The groups are shells around one centre, one inside the other: the same stretched ball of 7 dimensions in 9 sizes.
Known rows, each followed by its group:
[ 10.5 -16.5 -15.9   4.5 -16.4  10.7 -30.0   4.5   7.4 -19.7   4.8 -18.0
   8.7  15.9  10.9  21.6] : J_613
[ -3.9   6.1  10.3  17.6  -0.7   0.0 -26.5  -0.3 -24.4 -16.6  -8.8  -2.1
  -3.6   4.7  29.7 -13.8] : J_44
[-32.5   5.5  18.1  16.7 -17.2  18.0 -13.1 -17.3 -64.3  25.4   4.1  -2.7
 -29.8  15.1  33.0 -43.9] : J_34
[-21.5 -14.5  -1.7   6.9 -32.3  24.1 -19.0 -15.5 -25.9  15.1  12.3 -16.2
 -15.3  19.4  10.5  11.0] : J_729
[-15.0 -12.4  19.0  20.6 -34.7  17.7  -7.0   4.8 -16.2 -13.1  45.3 -41.8
 -30.3  14.3  33.1   0.5] : J_711
[ 43.0 -15.5  -3.4 -18.6 -37.0  40.1 -49.0  29.7  24.5 -13.6  39.8 -57.2
  -9.3  63.9   9.4  -3.9] : J_24
[-17.3   1.7  29.1  32.2 -27.0  -4.9  -4.1   2.8 -13.8 -38.0  30.0 -29.9
 -23.4  -8.7  39.1  29.2] : J_24
[-17.7  -4.8   6.8  38.6   1.4 -11.2  -0.2 -13.2 -33.1  -4.9 -12.5   9.3
   6.0 -17.6  20.0  26.6] : J_811
[-60.3  -6.5   0.3  34.0  19.5  -9.1 -20.6 -38.2 -39.4  -4.9 -43.0  34.7
   3.9 -36.0  22.6 -10.3] : J_613
[ 51.7  10.7  23.2  -4.1 -28.3  15.0 -45.4  37.3  20.8 -41.4  30.0 -50.9
  -9.1  47.0  23.8  14.9] : J_209
[ 36.6   4.5  16.7  -5.5 -27.2  26.4 -41.1  23.3  -2.0  -7.4  23.4 -39.8
 -12.3  52.6  16.8  -5.9] : J_44
[  9.7   7.5  36.4  12.6 -27.6  22.3 -20.4  20.7 -26.2  -8.8  43.3 -45.6
 -36.5  37.3  41.9 -38.0] : J_209
[-26.0  -9.3 -13.0   7.5  -6.7   5.2 -36.4 -21.5 -10.4 -13.1 -24.6   9.1
   6.4  -4.5  10.6  15.9] : J_729
[ 12.1 -12.0   0.5  22.1  12.3  -9.6 -38.8  11.5  33.4 -57.2 -11.5 -11.0
  22.5  -9.5  15.3  34.0] : J_209
[-71.9 -16.0   9.6  59.6  14.1 -19.5  13.3 -36.2 -45.5 -10.4 -16.6  23.6
  -4.0 -56.0  33.1   8.9] : J_209
[-25.1  -8.2  21.7  17.4 -11.6  22.8 -27.1 -10.8 -24.8   9.9   7.4 -15.1
 -19.7  15.7  17.5 -17.3] : J_24
[ -1.3 -10.9 -12.4  -1.4 -13.9  16.1 -40.8  -5.9  -1.6  -9.0  -8.8  -8.0
   4.9  18.6   7.7   9.0] : J_44
[  3.5  -0.6  27.6  27.7 -14.7   3.6 -11.5  16.2 -11.7 -28.7  31.1 -33.9
 -18.6   9.0  38.4  -3.9] : J_34
[-22.4 -18.0  -0.4  11.5 -18.5  23.7 -21.0 -10.0 -23.0   9.1  13.4 -16.8
 -14.9  16.2  18.3 -16.5] : J_44
[-29.1 -19.1  -4.9  28.8  -2.4  -6.6 -17.0 -10.7   2.8 -38.2  -1.6  -5.4
   3.8 -24.3  23.9  24.3] : J_613
[ -5.0   1.5  17.8  33.7 -10.7 -10.3  -3.9   5.3 -18.9 -31.6  13.6 -15.9
  -7.9  -9.2  36.4  18.2] : J_34
[-25.2   2.4   3.6  11.9  -0.7   3.7 -36.5 -17.0 -23.7 -11.7 -23.8   9.3
  -2.8  -1.9  21.6  -9.3] : J_711
[ -0.2 -12.2   4.6  23.8 -19.3  -6.6 -17.6   5.3  19.3 -49.2  14.6 -25.1
   3.8  -9.1  18.9  61.2] : J_629
[-12.4 -13.9  20.3  35.9   2.1  -6.1 -20.0   8.2  17.1 -53.0  15.5 -24.7
  -3.0 -16.9  31.0  18.1] : J_811
[ -7.5   4.1  26.3  33.7  -8.1  -4.7  -6.3   6.3 -26.1 -23.8  16.2 -17.8
 -15.3  -3.1  39.6  -3.1] : J_613
[-36.8   0.0   2.9  26.9  27.6 -10.2 -36.1 -22.8 -22.6 -21.1 -46.0  29.1
  10.6 -25.8  24.2 -19.2] : J_209
[-12.3  12.6  36.5  15.1 -14.9  16.0 -27.7   4.3 -35.3  -7.4  17.6 -23.5
 -33.3  21.6  41.0 -44.0] : J_34
[ -1.6 -15.5   6.6   1.1 -31.4  39.0 -25.2   1.8 -22.8  23.5  30.1 -34.4
 -22.8  44.3  13.6 -23.6] : J_24
[-29.3 -14.4  20.5  37.2 -22.7   6.6   7.3  -4.7 -28.4  -8.2  34.8 -27.0
 -24.9  -5.5  34.0   6.5] : J_34
[ -8.1 -11.4   1.6  25.6  -3.0  -4.1 -20.7  -6.9   0.8 -23.1  -9.9  -3.0
  11.5  -9.2  10.3  42.9] : J_613
[-32.5  12.2  15.8  17.7   1.7  10.4 -22.4 -21.3 -68.1  24.3 -21.5  16.5
 -18.3   8.0  31.8 -55.1] : J_811
[ -0.5  -4.2  10.6  18.0  -1.8  -3.5 -37.9   4.6  18.7 -47.9  -4.8 -14.5
   5.9  -4.3  19.4  29.4] : J_44
[ 25.0   7.3   9.2   5.5   4.7   4.6 -48.0  14.4   2.9 -28.0 -13.6  -9.9
   8.5  21.6  19.4  -7.6] : J_34
[-10.3   3.8   9.0  24.2  19.3  -6.5 -31.8  -3.9 -20.0 -22.2 -25.8  11.0
   6.4  -7.9  28.9 -23.1] : J_729
[  2.8  10.0  36.4  12.4 -17.7  19.8 -29.0  13.8 -25.9  -8.9  26.2 -33.5
 -31.2  31.4  38.2 -40.2] : J_613
[ -5.8  -7.5  -3.5  -4.1 -20.0  27.9 -38.4  -7.8 -20.9  13.5  -0.9 -11.9
  -9.0  32.3  10.2 -15.7] : J_711
[ -3.3  13.7  35.6  27.1  -7.1  -2.3 -19.7   7.9 -23.6 -26.7  10.0 -17.8
 -18.1   4.2  39.4  -8.7] : J_613
[-34.3 -10.5   8.6  23.7   3.0   8.6 -27.0 -23.7 -22.6   5.4 -21.1   9.1
  -0.2  -5.8   8.8   5.7] : J_811
[ 19.8   3.9  23.2  10.8 -16.6   7.9 -37.3  14.9  10.9 -31.4  11.0 -29.7
  -4.3  21.7  16.8  27.9] : J_24
[ -1.5   5.9  27.6   6.7 -45.6  22.7 -17.8   7.1 -26.8  -4.3  40.6 -42.2
 -36.8  33.6  31.7  -0.7] : J_34
[ 40.1  11.6  25.2  -6.3 -38.6  22.8 -37.9  34.0   1.6 -28.5  43.1 -55.9
 -25.4  52.8  33.3  -9.8] : J_629
[-69.4 -19.4   2.5  44.5  -6.5  -4.9  10.2 -35.1 -46.0  -0.9  -0.8   9.9
 -14.4 -37.7  31.0   4.9] : J_729
[ 18.3  13.5  13.5  -5.2   3.3  11.3 -65.4   8.1   5.0 -25.8 -24.0  -6.4
   4.3  27.9  15.0 -13.5] : J_811
[  6.5 -19.6 -14.7  19.6  16.0  -8.4 -39.9   1.3  32.2 -45.9 -25.4   1.4
  33.1 -12.9   4.1  41.7] : J_729
[  7.6 -19.6   3.0   0.7 -32.8  30.8 -31.3   8.1   7.7  -4.8  31.2 -41.3
 -12.3  36.1   8.8  13.0] : J_629
[ 16.6  -4.0  -2.0  -2.6  -8.7  10.3 -52.8  10.8  21.7 -38.2  -4.4 -19.7
   7.0  20.2  14.2  11.4] : J_711
[  1.1  -5.3   1.2  28.1  17.3 -21.5 -35.8   3.3  26.6 -64.6 -24.8   2.2
  25.3 -25.6  19.1  42.8] : J_24
[-15.2 -23.7  -5.4   1.5 -34.5  30.4 -27.3  -5.9  -2.9   0.0  25.9 -31.9
 -15.9  24.8  11.1   7.3] : J_729
[ -0.5 -14.4  -0.9  18.4   0.7   7.4 -26.0   3.5  -2.7 -17.2   1.4 -12.3
   4.4   6.6  19.3  -4.4] : J_711
[-48.0 -14.5  -8.5  22.2   4.1  11.3 -16.4 -33.7 -50.2  26.0 -25.2  21.9
  -3.0  -7.7  15.5 -26.6] : J_24
[-68.5  -6.2  21.9  43.4  18.8  -8.5 -19.0 -32.0 -30.5 -19.7 -24.8  18.9
 -10.3 -40.8  32.6 -15.9] : J_811
[-51.8  -6.5  12.0  17.2 -12.9  14.0 -26.5 -27.7 -32.3   1.0  -6.1   0.3
 -21.0  -4.9  23.1 -12.8] : J_811
[-14.8   5.1   8.9  25.9  11.7 -14.0 -30.3  -9.3 -11.2 -33.5 -29.0  12.4
   9.7 -18.1  23.8  14.4] : J_44
[-29.4  -4.7   7.3  16.9  18.0   5.0 -47.4 -19.0  -9.1 -13.9 -36.0  15.0
   6.2  -7.5  13.5 -14.3] : J_629
[ 26.3   5.1   1.6  -9.9 -26.9  26.2 -37.7   9.9 -22.4  10.6   7.7 -22.1
  -8.6  50.1  14.0 -13.5] : J_209
[  7.1  -2.9   0.5   9.6 -20.7   2.3 -28.0   1.9   2.4 -26.9   1.5 -15.8
   3.3   9.3  14.0  41.1] : J_711
[-14.8   0.8  14.3  23.9  -1.7   6.5 -15.2  -4.8 -40.4   2.7  -0.4  -3.4
 -12.1   6.2  31.2 -29.9] : J_711
[-13.4 -27.1  -6.5  22.1  -2.3   1.1 -30.2  -2.6  29.7 -43.5   1.1 -16.0
  12.4 -13.1  10.2  40.9] : J_629
[  2.7 -17.1   8.4  17.3 -26.2   6.8 -22.9  10.6  24.9 -43.4  29.3 -39.4
  -4.9   5.7  17.7  48.1] : J_629
[-40.0  -0.3  30.7  23.1 -16.8  21.7 -12.6 -11.5 -53.2  14.1  21.6 -17.8
 -40.3  12.3  40.3 -54.1] : J_729
[-14.6   4.3  12.9  17.0  10.6   5.1 -36.2  -6.5 -25.7  -9.6 -19.5   5.3
  -3.8   4.0  27.1 -34.2] : J_44
[-52.0  -8.8   1.1  46.6  19.8 -26.2  -8.7 -28.3 -21.0 -35.1 -33.5  27.2
  11.3 -53.5  28.7  22.7] : J_629
[ 11.5  -8.2  18.4  -8.0 -41.7  41.0 -39.1  16.8  -0.4  -3.8  46.2 -55.5
 -32.0  53.8  21.4 -20.3] : J_209

New rows, each followed by its group:
[-15.9  -3.8  17.9  28.8 -31.5   5.6   7.0  -0.3 -37.6  -6.0  34.5 -27.1
 -26.1   4.7  36.9   6.9] : J_34
[-41.7 -11.1   3.5  28.7 -17.1  -0.3  -5.1 -21.4 -29.0 -10.9   3.4  -2.7
 -12.1 -17.5  26.0  18.8] : J_44
[-55.3 -26.4 -13.3  30.0  11.7   0.8 -20.7 -36.2 -16.9  -2.5 -31.0  22.3
  10.9 -29.8   7.6  12.3] : J_209
[ 22.8   2.1  27.1   9.8 -40.1  13.6 -22.2  25.8   7.1 -36.4  47.6 -55.1
 -23.6  30.5  31.0  23.5] : J_34
[ 20.6  -4.2  11.8  11.3 -38.1  11.0 -13.4  21.7  -0.9 -28.8  43.6 -47.2
 -16.9  25.7  30.3  21.5] : J_613
[  6.0 -10.3  14.3  14.0 -46.3  11.1 -12.1  14.3   9.7 -35.9  49.0 -51.8
 -20.5  16.7  25.8  46.7] : J_24
[ 10.1   8.5  20.6  -7.0 -31.5  35.7 -36.3   6.9 -36.1  21.0  20.6 -30.0
 -29.3  54.7  22.5 -39.6] : J_613
[-34.1   6.5  25.8  34.1 -17.0  -4.8  -0.3 -10.9 -44.8 -15.1  12.7  -9.0
 -26.0 -12.8  43.4  -3.1] : J_629
[-21.2  -6.0  19.9  42.0   1.3 -14.6  -7.5  -0.7  -6.4 -43.6   7.0 -11.2
  -4.4 -26.0  35.5  20.5] : J_613
[ 10.3   3.3  25.3  16.3 -34.5   9.1 -14.5  14.7 -10.0 -24.0  35.9 -40.4
 -21.8  21.1  30.5  21.5] : J_44
[-19.0 -17.6  -2.4  37.3  21.8  -9.8 -17.1  -9.6  -6.3 -22.0 -21.4  10.7
  18.0 -23.8  17.3   9.4] : J_729
[-23.0   8.4  29.0   6.0 -19.2  28.4 -33.0  -6.8 -45.6  14.6  12.1 -18.0
 -36.7  30.6  33.2 -56.8] : J_209
[-12.1   1.2  30.6  10.5 -33.1  31.9 -17.3   1.3 -43.2  19.9  35.5 -34.7
 -40.3  37.7  30.9 -37.4] : J_34
[  4.7  -9.1 -15.0   3.6   4.1   4.9 -46.9  -3.6   8.3 -22.6 -26.4   3.3
  19.8   7.6   6.5  12.7] : J_613
[ 41.4 -11.7  -3.6  -5.5 -21.8  19.6 -45.7  24.2  31.2 -28.9  16.8 -38.9
   8.8  39.7   4.6  30.1] : J_34
[ 14.1   2.7   3.7  -5.4  -4.8  18.9 -54.0   6.4  -3.0 -11.8 -10.6 -12.0
   0.1  32.3  15.0 -21.1] : J_44
[ 25.9  15.1  22.0   7.7 -27.4  10.5 -21.8  16.4 -26.3  -7.1  18.6 -27.6
 -15.5  34.9  27.6   2.5] : J_209
[-47.8   0.1  11.0  29.8  14.6  -0.7 -21.0 -26.6 -47.7   2.1 -27.9  22.0
  -8.0 -17.9  30.6 -37.2] : J_613
[ 21.8  -3.2  -0.2   5.3  -7.1   7.8 -40.0   8.6   7.8 -20.5  -7.6 -13.2
  11.8  20.7   8.1  22.4] : J_44
[ 29.5  16.5  24.4 -12.0 -26.2  27.3 -52.6  20.6  -9.6 -10.9  16.1 -35.7
 -21.2  54.6  24.9 -27.3] : J_34
[ 16.2 -14.3  -2.2  10.9  13.3   6.7 -49.4  11.1  27.2 -34.6 -13.4 -11.5
  19.8  10.5   8.5   6.1] : J_24
[-18.5  14.1  39.8  17.0 -15.8  15.1 -26.4   1.0 -38.5  -7.3  17.4 -22.4
 -36.3  18.2  42.6 -43.0] : J_209
[  8.9 -11.5 -17.7   4.8 -11.1   4.7 -34.2  -4.2   5.8 -16.6 -15.8  -2.8
  18.8   9.7   1.4  41.6] : J_729
[ 19.1 -14.5  12.0   1.9 -44.1  31.0 -21.5  25.2   4.9 -17.3  60.1 -62.8
 -27.8  43.9  28.1  -4.8] : J_729
[-13.6 -28.9  -5.1  30.3  -1.9  -0.7 -14.9   2.3  16.8 -39.7  14.1 -20.3
   6.3 -14.9  21.4  23.2] : J_811
[-10.2  14.0  35.9  15.8 -13.0  14.0 -28.0   1.9 -36.2  -3.8  10.4 -18.3
 -28.4  20.8  36.0 -34.6] : J_44
[ -8.5   2.4  12.5  20.0   3.1   8.2 -23.4  -8.3 -37.7  11.4 -15.3   5.1
  -2.7  11.1  18.7 -18.7] : J_34
[-35.0  -6.5  -7.7  25.9  16.7  -9.1 -26.7 -28.2 -24.7  -9.0 -44.7  30.4
  16.1 -24.5  12.8  10.0] : J_711
[-10.1  -5.5  -6.9   7.3   2.8   9.2 -39.2  -9.1 -15.1  -7.7 -21.1   5.1
   5.4   8.2  16.1 -15.8] : J_711
[-45.0  -3.2   5.0  30.9   6.6   0.3 -10.2 -29.0 -55.4  14.6 -24.0  22.1
  -6.3 -15.4  25.4 -22.6] : J_711
[  9.9 -12.7  15.9  12.8 -42.8  20.3 -12.1  16.1   0.8 -17.8  51.0 -52.5
 -22.7  28.2  23.4  25.3] : J_613
[ 24.8  14.1  26.0 -12.2 -36.3  40.1 -38.4  18.4 -36.6  20.0  31.6 -41.0
 -35.2  68.6  28.1 -52.7] : J_729
[-46.2  -8.9  22.9  30.1 -21.6  13.5  -3.6 -19.5 -42.2   7.9  18.7 -14.1
 -30.3  -2.9  29.5  -7.8] : J_34
[-52.1  -0.6  18.1  39.1   6.4 -11.4 -12.7 -25.7 -33.8 -19.7 -18.5  14.0
  -9.0 -33.1  32.4   2.0] : J_44
[ 10.3   8.6   6.6   5.3  -9.5   3.0 -39.0   3.6  -8.2 -23.4 -10.9  -7.5
   1.5  15.3  20.0   9.1] : J_44
[ -6.9  -3.4  17.3  15.9   0.8   4.1 -44.0   3.2  14.4 -41.1  -3.7 -16.0
  -1.7   1.3  21.5   7.0] : J_34
[-20.1 -24.8 -20.2  32.5   6.0 -15.3 -13.4 -16.7   8.2 -31.7 -22.8  11.4
  27.9 -32.0   5.7  61.5] : J_24
[ 16.0  -7.8   2.9  11.7 -10.0   1.1 -37.4   9.1  24.6 -40.3  -1.1 -19.6
  12.5   7.9   8.8  47.7] : J_34
[ -9.6  21.3  33.8  26.0   7.0  -4.2 -26.3  -2.9 -40.6 -10.9 -16.8   4.7
 -11.5   2.1  35.1 -24.2] : J_729
[-40.2 -20.0 -14.4  34.6  19.9 -15.1 -21.7 -30.7  -4.9 -21.4 -43.9  29.4
  26.7 -39.9   5.1  41.0] : J_209
[ -2.7  -5.9 -10.9   6.7  15.8   0.6 -53.8 -10.2   9.2 -24.0 -43.3  15.3
  25.1  -0.7   2.9  14.1] : J_209
[-20.2 -15.2   9.9  19.5 -28.5   8.7 -16.2  -0.2   2.6 -33.3  30.6 -33.6
 -18.3  -0.4  28.4  22.3] : J_629
[-68.2  -9.1   3.9  45.2  26.6 -18.8 -15.8 -40.8 -32.1 -17.3 -46.4  38.3
   8.4 -52.7  23.3   5.4] : J_34
[ 12.2  -3.6  13.6  24.8   8.1  -5.3 -30.2  15.6  11.3 -44.5   0.8 -16.5
   7.2  -0.6  27.0   6.2] : J_209
[  5.0 -11.6  12.9   5.9 -26.9  22.5 -33.4   9.0   8.6 -17.7  26.1 -38.1
 -13.6  27.4  15.3  13.3] : J_44
[ 17.5   5.3   7.4  -7.8 -17.6  24.3 -47.6   5.9 -12.9   2.0  -2.0 -17.4
  -6.5  42.2  12.2 -13.0] : J_44
[ 58.7  -5.8   3.9  -9.7 -30.0  21.1 -47.2  38.6  37.7 -39.1  32.5 -54.6
   2.5  51.4  11.4  28.2] : J_209
[  2.6   5.3  32.6  28.5   3.7   1.7 -23.8  12.9 -14.0 -25.4   9.5 -19.4
 -11.7   7.2  35.4 -19.9] : J_729
[-44.1 -16.2   9.5  24.3 -12.8   7.1 -21.0 -16.5  -8.1 -24.4   8.8 -13.4
 -15.8 -14.1  26.5   6.0] : J_729
[ -3.4 -22.4 -13.3  13.6   0.0   0.8 -38.8   0.6  31.0 -46.0  -6.8 -12.2
  17.4  -7.0  10.3  33.2] : J_34
[ 13.2  -8.8   0.3   3.0 -22.5  16.9 -31.1  13.5   2.3 -22.0  21.9 -32.4
  -8.0  26.4  23.1  -2.0] : J_44
[-12.3  14.4  25.8  20.1  17.3  -1.3 -44.0  -8.8 -22.0 -14.2 -34.4  12.9
   0.8   0.1  21.5 -16.6] : J_811
[  3.3 -14.1  -1.6 -12.6 -41.3  42.5 -35.7   4.8 -13.0  12.7  33.5 -40.7
 -24.8  51.5  15.3 -23.1] : J_24
[  9.4   9.7   5.3  10.2  10.8  -2.5 -45.3  -2.8  -9.5 -17.1 -36.6  11.9
  16.3   7.8  11.1   8.7] : J_24
[-26.3 -11.9  -2.4  27.3   8.8 -13.4 -30.5 -14.8  11.1 -44.8 -25.0   8.1
  15.7 -29.5  15.4  39.8] : J_613
[-22.6 -21.0  -2.3  40.1   5.0 -13.6  -7.9 -12.1   2.6 -30.9  -9.9   2.2
  16.1 -30.5  13.3  50.9] : J_629
[-14.8 -14.6   6.6  35.0   7.3 -11.4 -18.5   1.5  10.5 -48.6   0.7 -10.3
   6.8 -23.2  27.8  20.9] : J_34
